Each new row is followed by its nearest point in the smallest flat space through zero that holds the last named rows.

K859:
18.8 4.6 -4.0 -9.6 4.2 10.4 9.8 11.2 25.8 -43.5 -11.8 23.0 -17.8 18.3 -8.0
-12.8 -21.3 12.2 -5.3 -2.8 39.6 19.5 -4.8 2.2 -23.9 5.4 14.7 2.6 -11.9 23.2
15.5 -1.2 -20.2 9.5 13.5 43.3 -15.9 -10.0 -25.3 13.7 45.7 9.6 -10.7 -31.4 11.6
-27.6 -5.1 -42.3 -14.4 12.7 4.7 34.2 -1.2 -1.4 -25.4 -14.5 -20.1 24.9 10.3 9.2
New rows:
26.3 3.1 -31.3 19.6 -13.4 33.9 -7.4 28.2 20.2 -28.6 -24.5 -5.9 -2.8 -2.0 27.1
9.9 1.5 -17.0 -6.6 8.9 18.8 9.2 4.1 9.1 -28.9 1.6 12.5 -8.5 5.3 0.0
18.5 0.1 9.3 -18.2 27.8 -0.1 -23.7 -29.6 -6.6 27.4 24.8 -20.1 13.1 29.6 -15.1
7.6 9.5 -8.7 6.6 3.4 -11.1 -15.6 -1.7 -10.8 22.2 10.0 -7.9 -1.6 -4.5 -7.6
2.0 -10.7 26.2 -16.4 8.0 11.1 -27.6 -31.2 21.9 21.3 4.3 -11.6 -30.1 25.2 30.1
4.3 -4.2 24.6 4.8 -8.4 2.7 -8.6 -1.0 1.1 7.9 3.8 8.9 -6.6 -6.3 2.1
10.1 -13.1 -24.1 -29.3 -0.2 -1.2 -8.9 -28.4 -9.7 -24.6 -8.8 -5.5 29.6 3.0 -0.6
-8.1 0.0 -22.7 -5.8 7.7 3.5 12.8 -0.2 -1.3 -11.4 -3.4 -7.7 8.5 4.1 2.4
9.9 5.7 27.9 3.8 5.7 -16.4 -32.1 25.6 19.4 -16.7 -15.6 -5.9 26.7 -20.5 3.8
2.6 0.6 21.3 1.3 -8.9 -13.6 -4.7 3.2 8.5 3.0 -10.0 3.8 -4.0 6.0 -5.2

K778:
31.9 -10.7 -5.4 -8.2 -10.5 -1.8 -34.0 31.5 25.2 -29.9 -17.7 1.4 -3.0 30.3 14.6
-6.2 -28.9 13.6 39.9 -29.5 8.1 -34.4 15.2 5.7 -61.7 -29.4 -23.6 7.3 -1.1 -32.3
2.5 38.7 -38.0 -3.4 -7.7 -3.0 -7.5 10.1 13.8 -56.2 -20.4 1.2 23.1 17.7 -12.6
33.0 4.4 2.7 17.9 -1.4 3.4 -50.3 -12.1 7.5 -44.3 -68.0 10.7 -34.2 24.9 -3.0
New rows:
-25.4 10.0 9.4 11.9 -26.5 -25.6 29.2 6.2 31.2 -22.9 -14.0 -16.2 23.2 20.3 9.8
-8.0 5.0 -12.1 2.0 -10.4 -0.4 1.7 14.0 6.4 -24.4 5.1 -8.5 20.7 1.2 -10.2
-7.3 -17.5 32.7 14.3 -32.3 10.1 32.5 -5.7 -5.9 27.3 -28.7 -9.4 15.3 -1.0 23.8
-6.5 -20.3 18.5 9.0 -1.2 2.8 1.8 -4.0 -7.4 16.1 7.1 -5.4 -6.6 -11.3 -2.2
-25.2 -27.5 -10.4 -2.3 15.8 21.8 26.2 -7.5 12.6 -11.3 -31.0 -23.1 2.4 -2.5 -33.7
-15.4 -1.3 3.0 16.9 -6.4 3.2 1.7 -7.3 -7.3 -14.4 -5.0 -8.5 6.0 -11.4 -18.6
-10.7 30.6 -14.9 15.2 -28.0 -22.9 18.8 11.9 -8.9 -33.7 -23.1 -18.5 -29.1 -4.5 -5.0
-6.7 17.9 -12.4 10.3 -3.9 1.1 -3.4 -7.4 -1.5 -29.7 -17.6 -1.7 6.9 0.1 -16.4
24.5 -0.8 -4.7 -6.9 23.5 -4.9 22.7 -14.7 3.3 25.8 -9.6 4.7 28.9 27.0 -8.7
4.6 13.3 -8.0 -13.1 9.0 -2.9 7.8 -4.2 0.2 13.0 4.4 8.7 -2.1 3.9 10.0

K221, 4 rows:
-22.6 -8.1 -22.9 -7.1 -13.3 49.6 17.5 -28.9 7.4 -12.9 17.5 -20.6 -19.8 2.7 26.9
-25.7 23.9 1.7 5.2 -22.9 7.2 -30.1 -23.8 -12.4 4.2 17.9 -20.3 15.1 -15.3 -5.7
8.3 -15.4 -29.1 25.8 -24.7 14.9 -5.0 -27.1 12.1 -1.9 4.5 -27.1 20.0 -0.5 20.1
-40.3 -56.0 -16.3 10.9 2.2 5.1 0.4 -5.1 -17.8 34.0 13.7 16.0 8.0 13.6 -4.6
New rows:
24.2 -4.2 -1.2 -9.9 -0.4 27.9 0.4 -2.9 18.7 -4.2 29.0 -3.5 7.8 -6.3 -0.6
5.6 2.6 -6.9 0.3 -4.8 11.2 5.7 -7.2 7.5 -8.9 0.4 -9.2 -3.8 -0.2 10.1
6.8 -6.8 1.4 -37.8 6.9 13.1 -0.3 0.0 32.6 -19.6 -13.0 17.4 6.9 -4.0 -0.5
10.2 4.3 2.2 -9.3 7.7 5.2 14.1 6.4 7.3 -10.7 -5.4 2.8 -13.7 2.8 5.6
-11.7 1.2 49.3 7.4 19.0 34.2 8.5 -6.9 -2.0 -1.9 -21.3 6.4 23.2 14.6 10.3
-5.4 1.6 3.6 -7.0 4.3 3.2 3.8 2.6 -2.0 -0.9 1.4 4.0 -7.5 0.8 -1.2
7.7 -15.2 -26.4 -23.0 -11.5 24.1 6.0 6.8 17.3 10.5 -49.3 -29.5 -9.1 2.3 -23.9
11.0 -8.8 -9.6 2.2 0.2 8.0 12.3 -1.8 9.8 -6.7 -3.8 -3.5 -4.4 4.7 11.2
0.4 34.5 -5.7 14.9 3.4 8.1 -7.3 7.9 -49.3 12.2 3.0 0.4 12.9 10.0 -0.8
-10.0 12.8 8.3 -0.1 -4.3 -6.7 -15.3 -2.1 -8.9 5.0 4.8 -1.3 7.0 -6.8 -9.9

K55, 4 rows:
1.0 -12.2 -6.9 -13.5 19.4 -18.2 -20.1 -15.9 12.6 22.0 -17.3 -8.1 1.6 -28.5 -13.4
1.6 -17.4 -26.0 -4.5 6.3 20.7 -5.8 -3.2 2.1 -5.8 -0.3 -2.5 -17.6 7.2 10.9
6.7 -8.8 5.3 -6.5 -18.4 -1.0 22.8 -14.9 -5.6 16.1 21.5 8.1 19.3 -6.5 2.8
-3.9 -9.0 -14.4 36.1 9.5 26.7 -25.9 7.0 3.3 -14.2 -7.3 -20.2 16.7 10.8 -9.4
New rows:
4.1 -11.0 3.8 7.5 -0.4 41.7 28.6 13.1 -4.9 9.7 16.3 -4.3 -2.6 40.9 -2.2
2.2 -6.3 -9.0 12.3 -15.8 27.9 14.6 4.1 -9.1 -13.6 19.2 3.1 2.8 22.1 13.3
13.8 23.6 -16.3 -20.1 -2.9 12.4 27.3 -22.5 -26.4 -12.1 11.7 18.0 8.7 -15.6 -34.6
3.8 -2.3 4.6 -8.3 -11.5 -3.1 16.4 -7.2 -4.0 8.3 12.6 7.7 5.7 -2.7 4.2
7.0 4.7 22.5 12.6 24.4 34.5 -11.9 14.2 18.1 7.9 1.8 8.2 41.9 -17.3 -32.2
-1.8 -0.6 8.0 27.0 2.2 0.4 -14.8 -1.6 2.8 4.8 -3.4 -14.3 34.5 -7.3 -19.1
34.4 -17.1 -29.4 29.6 1.2 14.9 20.7 8.5 -19.3 12.4 25.4 8.0 -24.4 7.5 12.1
4.5 -16.9 -19.6 -0.8 -10.3 26.7 12.5 -4.7 -5.4 -5.6 16.9 3.8 -5.8 14.1 15.9
26.3 -41.7 10.0 -6.7 1.6 2.0 -35.1 -25.0 21.8 13.9 -11.0 -42.4 11.0 16.9 -9.1
1.9 -23.6 -18.9 7.6 13.7 8.0 -22.0 -15.4 9.5 13.6 -7.6 -15.4 15.2 -15.7 -11.4

K935, 4 rows:
15.2 25.7 54.8 28.7 -12.5 -19.8 -31.8 21.5 9.7 -26.7 -68.0 17.7 -22.7 -13.9 21.1
-41.0 13.2 -13.5 -16.9 -67.8 -19.6 -21.6 -21.7 -58.0 15.6 20.3 4.2 -6.0 8.5 27.7
-19.6 7.5 19.4 12.9 11.5 -6.6 1.0 43.2 -16.3 11.4 -29.2 16.5 -36.2 44.6 -13.6
-20.5 -4.7 3.3 11.7 -16.9 -2.6 -26.4 -21.1 9.1 -8.9 -35.0 -18.3 -19.4 13.1 13.4
New rows:
-2.9 34.6 1.9 17.3 2.4 -1.6 -1.9 -39.7 2.3 -22.7 -14.9 -10.2 -15.5 -7.5 -6.7
-0.5 -1.1 4.5 6.4 -7.9 -1.2 -14.1 -14.6 11.3 -10.2 -17.6 -9.3 -2.7 -6.4 9.9
18.6 -6.1 -8.4 -4.5 -18.5 35.7 -4.5 3.1 -6.3 -22.1 -10.6 1.5 -18.5 -1.0 -0.3
0.3 -0.2 2.4 2.7 -1.7 -0.4 -4.6 -3.8 4.2 -3.6 -6.8 -2.7 -1.4 -1.8 2.9
-9.3 10.5 -7.8 24.3 11.3 -8.9 -11.4 3.9 49.3 0.7 -37.4 13.1 -32.4 -0.5 -18.2
0.4 -4.6 14.5 17.8 17.6 3.3 -9.0 6.3 24.6 -10.4 -38.6 -7.8 -18.1 13.0 -4.3
-5.9 -1.4 15.4 49.3 19.8 -18.9 19.2 16.4 17.2 0.0 7.7 -20.1 31.5 -32.4 7.4
22.2 1.2 8.1 3.4 14.5 3.0 4.9 3.5 17.2 -9.5 -2.2 2.7 10.7 -18.9 -2.2
5.0 -32.5 -18.3 -23.3 -49.3 -5.1 17.5 25.5 49.3 -7.5 -9.9 -14.4 5.1 35.3 17.0
-10.0 -9.1 -8.5 1.6 1.3 4.8 -4.1 -12.0 7.8 0.1 -5.5 -13.0 -5.1 9.9 -1.0

K248, 4 rows:
8.0 23.9 14.4 -15.4 26.6 -51.3 -23.0 -13.0 15.8 -1.1 -27.4 15.4 16.1 -18.0 -29.8
25.9 -8.6 -29.8 -23.7 51.6 -25.8 25.8 -14.1 -1.9 -27.6 -26.8 -16.8 9.4 -5.6 17.5
60.0 -16.8 -28.2 -9.2 -4.1 16.2 -8.2 -34.5 20.5 -0.7 -46.8 43.0 -46.7 39.1 32.8
13.3 14.0 27.3 33.1 -5.3 9.6 -1.3 -18.6 1.0 -1.8 -35.7 29.0 -21.6 14.8 20.4
New rows:
17.6 6.8 -40.0 -9.7 21.6 -13.6 -25.4 10.3 2.7 -17.7 9.5 31.2 -7.9 0.2 -12.0
17.1 -5.7 -19.2 -25.5 6.5 -14.4 -12.2 -6.7 13.0 2.4 -5.9 7.3 -1.7 1.6 -9.8
16.3 -14.0 -24.2 -16.1 -29.6 -8.1 2.4 11.0 -9.2 -3.7 -40.7 0.7 -16.1 16.2 7.1
20.6 -10.8 -17.8 -10.1 -1.2 6.6 -1.5 -9.1 7.0 -0.2 -9.8 9.8 -14.5 13.0 10.2
-13.9 34.6 -0.1 2.4 -2.2 43.4 15.4 0.5 -44.2 6.2 16.8 14.1 -3.8 25.3 -34.6
-14.7 0.5 11.3 15.6 -18.4 17.8 1.1 8.7 -6.5 6.3 14.4 -2.1 -2.6 2.3 1.9

K186, 4 rows:
23.0 -21.6 -15.4 -9.0 10.4 -18.5 31.5 -9.6 30.6 -26.6 19.3 14.1 -7.9 -25.8 -11.6
-7.4 -16.8 13.9 -2.8 -1.7 4.3 -20.4 -7.8 2.8 -69.0 -24.2 8.0 33.5 -32.5 33.3
27.4 27.7 -33.1 -4.9 -2.2 0.2 25.2 -4.1 5.0 -25.4 15.6 13.8 -22.0 -48.6 15.0
61.4 21.9 30.7 -5.4 15.5 -27.0 19.2 -20.4 5.1 -25.4 7.7 31.8 35.5 -4.2 -9.5
New rows:
32.2 11.0 16.8 8.9 -23.3 -23.6 -48.2 0.1 -6.0 5.8 7.0 -37.4 12.9 -5.9 -4.2
5.7 14.9 16.0 2.6 -0.5 1.1 -9.9 -1.3 -12.4 3.7 -7.4 2.3 14.3 10.3 3.3
14.7 37.9 -31.5 5.5 0.4 5.4 -2.6 -2.2 20.9 -14.1 -7.1 -23.4 34.1 -21.5 17.8
10.7 22.2 -6.3 -0.3 -4.0 5.3 -0.4 -2.1 -8.0 -19.4 -2.8 6.8 1.1 -23.2 18.1
3.5 20.6 -20.8 -8.1 -4.0 2.9 25.1 13.7 1.6 -37.0 5.7 60.3 12.8 3.1 -3.8
24.2 12.5 -3.2 -3.5 3.1 -6.6 12.3 -7.3 4.2 -22.0 5.6 13.5 3.8 -21.5 5.6
-13.7 11.3 -22.0 0.1 -27.8 8.5 -14.7 13.8 12.7 -4.5 -15.7 24.6 11.9 4.0 -28.4
-6.7 -0.7 -1.6 0.9 -2.1 3.7 -4.1 2.0 -2.3 1.0 -2.6 -3.2 -1.6 0.2 3.0
20.4 1.5 -9.9 13.7 -3.5 -1.6 -11.6 -2.1 15.9 -18.1 -10.3 2.6 -13.4 -12.6 0.7
5.5 1.5 -6.6 -1.9 0.0 -0.5 4.9 -2.2 3.7 -14.9 1.7 4.4 -1.6 -15.5 6.1

K81, 4 rows:
7.8 -6.3 18.4 4.9 -43.9 -13.7 -20.6 -4.8 4.5 0.5 28.8 34.1 36.8 0.4 -32.0
-9.7 39.6 17.9 -15.6 -42.5 -22.7 -45.3 -34.8 -5.3 13.4 25.7 35.1 0.1 24.1 4.3
-5.6 -15.1 6.4 49.3 -32.2 -10.9 -33.9 0.9 40.8 -1.6 11.0 -19.3 3.3 -16.3 -36.8
11.9 -5.0 20.2 12.4 -28.1 -28.6 -44.2 -32.9 -35.3 -39.4 5.7 3.5 -26.2 -2.0 -44.9
New rows:
-1.7 -6.6 -8.6 2.1 -1.9 -2.2 15.2 0.4 16.6 -6.8 -4.2 16.2 20.7 9.3 8.5
0.8 -3.1 -1.0 -3.3 -1.0 5.0 9.8 8.8 7.0 8.0 4.4 7.7 16.6 -0.4 2.6
-3.5 -4.5 -21.8 12.7 10.6 0.2 1.3 1.1 -0.8 -4.0 -0.6 5.5 -5.5 4.3 0.9
-0.4 -2.1 -2.5 2.4 5.6 2.0 2.9 2.1 1.0 -1.3 -4.1 -6.4 -4.3 -2.0 1.3
-21.5 -5.4 -38.5 49.3 -7.8 14.0 36.4 4.0 -32.4 -7.3 -23.9 -49.3 14.5 1.6 0.6
1.5 -18.5 -10.3 16.1 22.3 9.6 15.5 14.4 7.2 -8.6 -16.5 -28.3 -11.4 -13.8 -3.0
1.7 -5.9 4.4 -23.9 -49.3 23.3 -17.6 15.4 7.0 23.0 -9.8 -2.8 -1.6 2.6 -9.5
-2.8 4.1 3.8 2.7 -14.6 -2.8 -8.1 -0.8 11.3 8.7 10.1 9.0 11.9 2.2 -2.5
